The groups are shells around one centre, one inside the other: the same stretched ball of 5 dimensions in 9 sizes.
Known rows, each followed by its group:
[ 26.0  20.4   6.2   4.6  -8.3  11.7  21.2 -23.2  -0.1 -16.8  35.8  24.5
  12.9 -35.1  17.1]	Redad
[ 15.3 -20.3  13.6  -3.0   1.9 -14.1  18.9  10.4  30.5 -20.2   2.8  35.6
  10.4 -40.3  30.1]	Redad
[ 25.4   5.6   8.0   4.3  -3.8   3.0  20.6 -16.4  16.8 -20.2  27.2  29.9
  12.5 -42.2  22.4]	rifi
[ 15.6  14.2   1.4   7.0 -18.2   2.8  14.0   3.6 -19.6  -6.2  32.3  24.0
   4.8 -38.1  17.0]	gem
[ 30.3  10.3  15.0  -5.0  -5.7   3.1  31.7  -7.1  25.2  -4.5  15.7  31.8
  33.3 -49.7  35.7]	zes
[ 12.1  10.8   6.9   6.5  -1.5   4.0  21.0  -1.4   5.8   2.8  15.3  21.2
  25.9 -32.5  20.1]	rifi
[  4.5   2.0   4.2   6.7  -0.6   1.5   9.7  -3.5  -9.8 -18.6  20.4  19.7
  -1.5 -14.1   6.8]	Loma
[ 20.1  27.5  11.3   0.2  -1.3  16.1  28.7 -18.2   3.2   2.3  20.2  18.0
  35.2 -25.5  19.7]	zube
[  3.7   5.4   9.9   0.3  -2.0  -0.9  20.2  15.0  -2.3   7.3   3.6  19.7
  24.7 -22.9  20.6]	zes
[-14.5  -3.8   7.1  -6.6 -13.5  -9.1   5.4  42.7 -47.0  -1.7   1.4  15.9
  -8.2   2.2   8.2]	Gol
[ 14.9  14.3   2.3   5.8 -18.6   1.6  15.6   8.0 -18.8  -1.4  29.2  24.1
   9.0 -40.0  19.7]	vere
[ 31.3  27.2   4.2  15.9  -1.2  15.3  29.1 -31.0  26.2   4.4  33.5  23.6
  41.9 -55.7  25.5]	Gol
[ 31.7  25.7   5.1   8.1  -9.3  14.1  24.5 -28.2   7.5 -10.9  39.6  25.7
  21.9 -46.6  21.4]	zes
[  3.6  -6.4   5.3   6.0  -1.5  -6.1  11.2  10.1  -1.2 -11.4  12.0  23.5
   4.0 -24.2  14.7]	vuvim
[ 29.0  21.7  10.2   0.2  -9.8   9.9  28.2 -14.1   8.2  -4.1  27.3  26.9
  28.1 -44.5  27.4]	zube
[ 15.9   9.3  14.1  -1.1   7.9   7.4  26.0 -14.2  19.6  -7.6   9.1  21.8
  29.5 -21.7  20.5]	vere
[ -0.3   2.5  11.5  -1.8   1.0  -1.5  19.6  17.0  -3.1   6.0  -1.7  18.3
  23.8 -14.7  18.8]	Redad
[ 20.8  28.5   9.0   1.7  -7.1  15.1  26.3 -15.1  -4.2   1.6  25.7  19.0
  29.6 -29.6  19.4]	rifi
[  7.5  29.9   9.2  -4.8 -15.2  11.8  23.2  10.9 -33.0  14.4  16.1  13.6
  26.1 -15.7  17.2]	Gol
[ -7.2   1.6  14.0 -11.0   0.0  -0.2  14.5  19.4 -24.7  -7.3  -3.0  15.0
   6.1   9.9   9.0]	Redad
[ 17.1  22.7  15.8  -5.0   2.9  13.4  31.7 -11.6   9.7   5.6   8.5  18.2
  41.3 -20.8  22.9]	Loma
[ 23.6  10.6   6.3  10.7   1.6   6.3  23.0 -20.5  23.9  -8.5  24.9  26.0
  25.8 -44.3  22.1]	rifi
[ 24.6 -11.3  13.1  -3.4  -3.6  -9.2  22.3   1.8  29.1 -20.8  12.8  37.4
  12.8 -48.9  32.7]	Loma
[ 15.5  31.4   1.7  12.4  -7.3  16.6  20.4 -16.6 -12.5   5.7  32.7  14.6
  25.7 -29.3  12.1]	zes
[ 21.2  21.3   4.3   5.6 -16.5   6.6  21.5  -1.3  -9.5   2.5  30.3  24.1
  20.6 -44.8  23.2]	vere
[ 33.0  15.5  14.9  -2.8  -4.3   6.6  34.7 -13.3  30.2  -0.1  17.2  30.9
  41.2 -52.9  36.7]	Redad
[ 21.5  13.9   1.8  15.3  -5.8   4.7  20.7 -10.8  13.6   1.5  28.8  25.0
  26.1 -52.0  23.1]	zes
[  8.2   9.5  13.5 -10.0  -9.1   1.7  20.9  13.6 -16.0  -3.6   8.1  21.5
  14.6 -15.5  20.2]	zube
[ 26.6  13.2   1.6  16.1  -5.7   5.8  20.7 -19.3  18.3  -7.2  34.6  27.6
  21.8 -55.2  22.8]	vere
[ 29.4   1.8  11.6  -0.4  -4.8  -1.0  25.1 -10.2  26.5 -17.0  21.1  34.4
  19.2 -50.7  31.2]	zube
[ 26.5   8.6   6.3   7.6  -4.7   4.5  20.9 -18.1  17.0 -16.4  30.0  29.2
  15.5 -46.3  22.9]	vuvim
[  6.4  20.5   9.0   0.9   0.0  12.3  20.1  -7.4 -13.7  -1.1  15.4  13.5
  21.0  -7.6   9.9]	gem
[ 11.8  -6.6   8.5  -2.2 -11.6  -9.4  14.6  17.5  -3.5 -13.5  14.0  30.0
   2.0 -34.9  23.6]	vuvim
[ 20.0  17.9  12.5   1.8   3.5   9.9  30.8 -12.6  21.9   6.6  11.3  21.6
  43.3 -35.2  26.6]	Loma
[  8.4  25.0   6.4   3.9  -4.4  13.6  19.7  -7.6 -17.9   2.2  21.3  13.4
  21.5 -13.9  10.5]	zube
[ 10.3   8.5   0.8  10.1 -10.5   1.4  11.4   1.1 -14.0  -9.1  28.1  22.1
   3.3 -31.2  12.8]	vuvim
[ 16.1  21.6   4.4   8.3  -6.0  11.4  19.6 -13.7  -6.5  -3.4  28.3  18.8
  19.4 -28.9  14.2]	vuvim
[ 19.9  29.2   6.3  12.2   4.0  18.4  27.8 -27.1  14.0   7.7  24.4  16.1
  42.0 -32.9  17.5]	Gol
[  5.0   4.2   6.2  -1.9 -17.2  -4.6  13.0  24.3 -26.0  -2.6  15.6  23.1
   3.2 -25.7  18.6]	gem
[  0.9   7.7  13.2  -9.7  -6.9   0.5  19.1  20.3 -21.0   1.0   2.2  18.2
  15.0  -7.7  17.3]	gem
[ 24.1  17.8  11.9  -0.9  -6.4   6.7  30.0  -4.8  13.1   5.3  16.4  25.8
  36.7 -43.5  30.6]	vere
[ 20.3  -4.3  13.4  -2.5   0.7  -3.6  23.2  -3.1  25.0 -15.9  10.6  31.4
  18.2 -38.0  27.8]	rifi
[ 25.7  15.8   7.7  11.5   2.9   8.0  29.1 -19.1  32.5   5.0  20.5  25.3
  42.4 -51.9  28.5]	Gol
[ -6.9   5.3   4.3   0.0 -10.9  -1.0   6.8  21.6 -40.5  -6.3  13.7  15.0
  -5.6  -2.4   4.9]	gem
[ 12.7  14.0  14.8  -2.7   7.7   9.7  27.5 -10.5  13.6  -0.2   5.4  18.5
  34.8 -16.7  19.9]	Loma

New rows. What belongs after each?
[ -5.5  -1.2   8.7  -1.7  -3.4  -5.0  13.0  24.6 -18.0   0.8   1.1  17.7
   9.5  -9.4  13.5]	vere
[ 16.4   2.3   2.1   6.3 -16.1  -3.4  10.8   3.5 -11.9 -19.2  31.8  28.9
  -5.9 -39.8  17.4]	gem
[  0.3  10.8  10.3  -3.9  -1.9   5.8  15.6   5.2 -21.8  -7.0   9.7  14.9
   9.3   0.0   8.3]	gem
[ 18.1 -12.6   4.0   8.2  -5.4  -9.2  10.6  -2.1  14.1 -29.1  25.2  33.8
  -6.0 -44.2  20.1]	vere
[ 20.8   6.0   1.0  12.0  -8.5   2.0  12.8 -13.9   1.9 -21.8  36.2  27.7
   0.3 -41.7  15.1]	Loma
[ 10.4  11.0  10.2  -1.1  -1.1   6.6  18.8  -6.3  -5.9 -12.0  16.1  19.6
  13.0 -14.2  13.3]	rifi
[  0.3  -9.3   5.5   3.9  -4.0  -8.6   8.8  16.8  -8.5 -12.9  10.2  23.5
  -1.8 -20.1  13.5]	vuvim
[ 14.1  12.6  15.7  -6.7   1.1   6.3  28.1  -0.9   8.5   1.7   4.9  21.4
  33.0 -21.7  24.4]	gem
[ 17.8  -2.6  10.8   0.2   1.4  -0.8  18.8  -8.8  16.5 -22.2  16.2  28.5
   9.6 -29.7  20.3]	zube
[ 22.6  -7.5   4.7  13.1   0.9  -6.4  18.7  -7.8  35.5 -13.3  20.9  33.3
  17.8 -57.5  27.6]	Redad
[  5.4   3.8   7.1   6.5   4.8   2.8  16.0  -4.0   3.6  -7.7  12.3  18.8
  15.5 -17.5  12.2]	gem
[ -2.2  16.4   1.8   8.6  -5.1   7.8  10.4   3.3 -29.9  -0.4  20.6  11.5
   7.5  -7.3   3.3]	zes
[ 17.6  29.1   5.3   7.7  -6.7  14.7  24.6 -12.3  -5.3   8.8  26.1  17.0
  32.4 -32.5  18.1]	gem
[ 32.3   9.5  10.5  -2.3 -13.3   2.3  24.6  -9.9  11.9 -17.5  29.2  34.0
  14.2 -51.1  30.2]	Redad
[ 27.0  -1.7   9.9   1.9  -3.8  -1.9  21.2 -11.5  24.0 -22.9  23.4  33.9
  11.3 -47.1  26.9]	zube
[ -6.0  -3.9   5.3  -3.5 -14.2  -7.5   4.6  29.0 -40.2 -14.0  12.4  19.7
 -15.0  -5.5   7.8]	vere
[ -1.3  -2.6  11.2 -10.2 -12.8  -7.1  12.4  30.3 -29.1  -8.5   4.7  22.2
  -2.1  -9.4  16.2]	vere
[  7.1   0.7   7.8   6.4   5.3   0.4  17.2  -2.0  10.6  -6.8  10.2  21.2
  18.1 -23.3  15.7]	gem
[  3.4  14.4   4.1   3.8 -11.0   3.9  13.8  10.5 -26.6   1.3  19.4  16.8
   9.5 -18.1  11.5]	vuvim
[  6.4 -12.5   6.0  -1.3 -11.9 -11.6   7.0  18.1 -14.4 -25.3  17.4  29.1
 -15.3 -24.9  15.6]	gem
[ 12.2  23.5  11.8  -5.4  -7.0  11.9  24.0  -2.7 -16.1   0.5  16.2  16.8
  23.1 -14.1  16.3]	zube
[ 13.5   3.0  13.9  -3.9   0.1  -0.8  25.2   5.8  14.2  -0.6   4.0  25.2
  28.2 -30.5  26.9]	gem
[  4.0   2.7   9.3  -4.6 -12.1  -4.9  16.3  24.6 -18.2   0.4   7.8  22.8
  10.3 -22.9  20.7]	gem
[ 24.9  26.3   8.2   4.5  -4.7  14.8  26.8 -22.1   5.9  -2.6  28.6  21.5
  29.9 -35.6  20.6]	rifi
[ 22.1   8.3   4.8   7.4  -6.3   3.8  17.2 -14.6   6.2 -18.6  30.9  27.4
   8.2 -39.3  18.3]	rifi
[  4.6  10.9   7.2  -6.0 -20.6  -0.6  13.4  23.3 -38.8  -3.6  18.3  20.9
   0.0 -17.8  15.8]	zes
[  6.5 -14.6   6.7  -1.1 -10.5 -12.8   7.9  19.1  -9.6 -24.5  15.0  30.1
 -13.1 -26.8  17.2]	zube
[ 11.7  22.1   6.2   2.2  -9.5  10.5  18.6  -4.9 -19.5  -2.7  24.8  17.2
  14.9 -19.9  12.7]	vuvim
[  1.9  20.5  13.5 -10.8  -6.9   9.6  21.2  10.2 -30.2   2.8   7.2  12.9
  18.5   1.5  12.4]	zes
[ 22.1  -0.2  11.2   2.1   4.9   2.0  21.2 -18.9  25.9 -24.1  18.9  29.0
  13.9 -32.7  20.9]	zes
[ 2.1  8.0 14.0 -3.3  8.0  5.1 22.8  2.8  3.1  2.4 -1.7 15.6 28.9 -6.8
 15.6]	Redad
[  1.0   5.3   6.6   2.8  -0.9   2.5  12.5   3.8 -14.8  -9.5  13.4  17.0
   6.0  -8.6   8.3]	rifi
[-11.7 -20.9   9.5  -6.5  -4.1 -16.0   4.2  36.5 -22.8 -17.7  -3.5  22.5
 -14.3  -1.1  10.3]	Redad
[  2.8  -4.9   8.5   0.3  -3.6  -7.2  15.1  19.2  -2.8  -3.4   5.0  23.6
  11.2 -24.3  19.7]	zube
[  8.1 -17.9  11.5  -0.7   3.1 -12.2  15.8  13.2  19.8 -15.8   1.4  30.3
   8.9 -30.7  24.0]	Loma
[  5.9 -17.3   1.9   3.9 -16.0 -16.2   3.0  24.0 -15.5 -25.2  21.5  31.7
 -20.9 -34.6  16.4]	zes
[ 21.0  -9.7  16.4  -8.1  -0.4  -7.2  23.7   2.7  26.2 -19.6   6.2  34.2
  15.4 -37.5  31.0]	zes
[  9.1  -5.0   6.0  -1.0 -11.1  -5.3   8.3   7.8 -16.6 -27.4  22.5  27.1
 -14.0 -20.8  12.4]	zes
[  8.3   0.8  12.6  -7.0  -8.3  -4.6  20.2  20.0  -5.6  -1.6   4.6  25.2
  15.9 -25.7  24.6]	gem
[  9.9  -5.9   7.8  -5.6 -16.8  -8.7  10.0  18.4 -20.4 -23.1  19.3  29.4
 -12.7 -25.3  18.0]	zes
[ 22.4  14.4  15.9  -3.4   3.4   8.0  32.5 -11.3  25.2   2.1   8.3  24.5
  41.8 -34.7  29.6]	Loma
[ 11.3   1.1   1.4  13.4  -5.9  -3.6  14.0   4.8   5.3  -2.9  21.4  25.5
  13.0 -43.6  19.6]	zes
[  9.8  -9.8   8.5   3.4   1.7  -6.7  14.6   3.6  13.2 -17.4  10.5  27.6
   6.7 -29.0  18.9]	vuvim
[ 31.1  18.0   3.2  13.0  -6.6   9.7  22.4 -26.7  16.7 -11.7  38.5  28.1
  21.0 -53.4  22.3]	vere
[  4.0 -17.8  11.5  -6.5  -2.5 -12.0  10.0  16.0  -2.6 -28.3   6.1  28.7
 -10.3 -15.2  16.1]	zes
[ 18.4  -9.6   3.5   9.7  -6.8  -9.1  12.8   1.6  15.4 -19.9  24.2  33.3
   1.7 -50.1  23.3]	zube
[ 15.9   9.2  -2.0  16.2 -11.2   1.7  11.8  -5.4  -5.0  -9.2  35.1  24.8
   5.5 -44.4  15.0]	Loma
[ 16.9  31.1   9.2  -0.9 -10.5  15.2  25.7  -7.3 -15.8   6.2  23.4  16.9
  28.7 -24.0  18.3]	gem
[ -9.1   9.5   1.8   4.1 -13.6  -0.8   7.5  27.5 -43.8   6.1  13.4  12.9
   1.9  -8.1   6.6]	Gol
[  3.4  20.9   1.6   3.8 -17.2   7.6  10.7   8.0 -43.0  -2.7  28.4  14.6
   0.8 -13.3   6.3]	zes
[ 21.4   0.2   7.1   3.2 -11.2  -5.2  19.7   5.5  10.6  -8.7  21.1  32.3
  13.8 -51.4  29.0]	zube
[ 16.9  20.0  12.1  -0.5   2.4  12.8  26.4 -16.4   6.5  -3.8  16.2  18.7
  29.6 -20.4  17.8]	zube
[ -8.6   4.3   8.6  -5.6  -6.6  -0.2   9.8  22.3 -37.5  -6.0   5.6  13.8
  -1.3   6.1   5.7]	vere
[ 17.1  23.9   5.6   3.3 -13.7   9.6  21.3  -2.8 -14.9   2.3  27.4  20.4
  20.4 -33.0  19.0]	rifi
[  5.2  23.8  12.2  -4.9  -4.5  10.5  25.8   8.1 -16.0  15.5   6.1  13.2
  34.7 -12.4  18.4]	Redad
[ 26.5  14.6   9.2   6.6   2.3   9.3  26.5 -24.4  25.3  -8.9  23.9  25.8
  30.1 -41.6  23.7]	rifi
[  1.3  -4.9   4.5   8.0   0.5  -4.7  10.8   8.7  -1.9  -9.1  11.4  21.3
   5.7 -21.2  12.4]	gem
[  3.7  18.8  16.5 -13.9  -3.8   9.4  24.1   8.7 -22.1   2.0   2.6  14.2
  22.9   1.9  15.2]	Gol
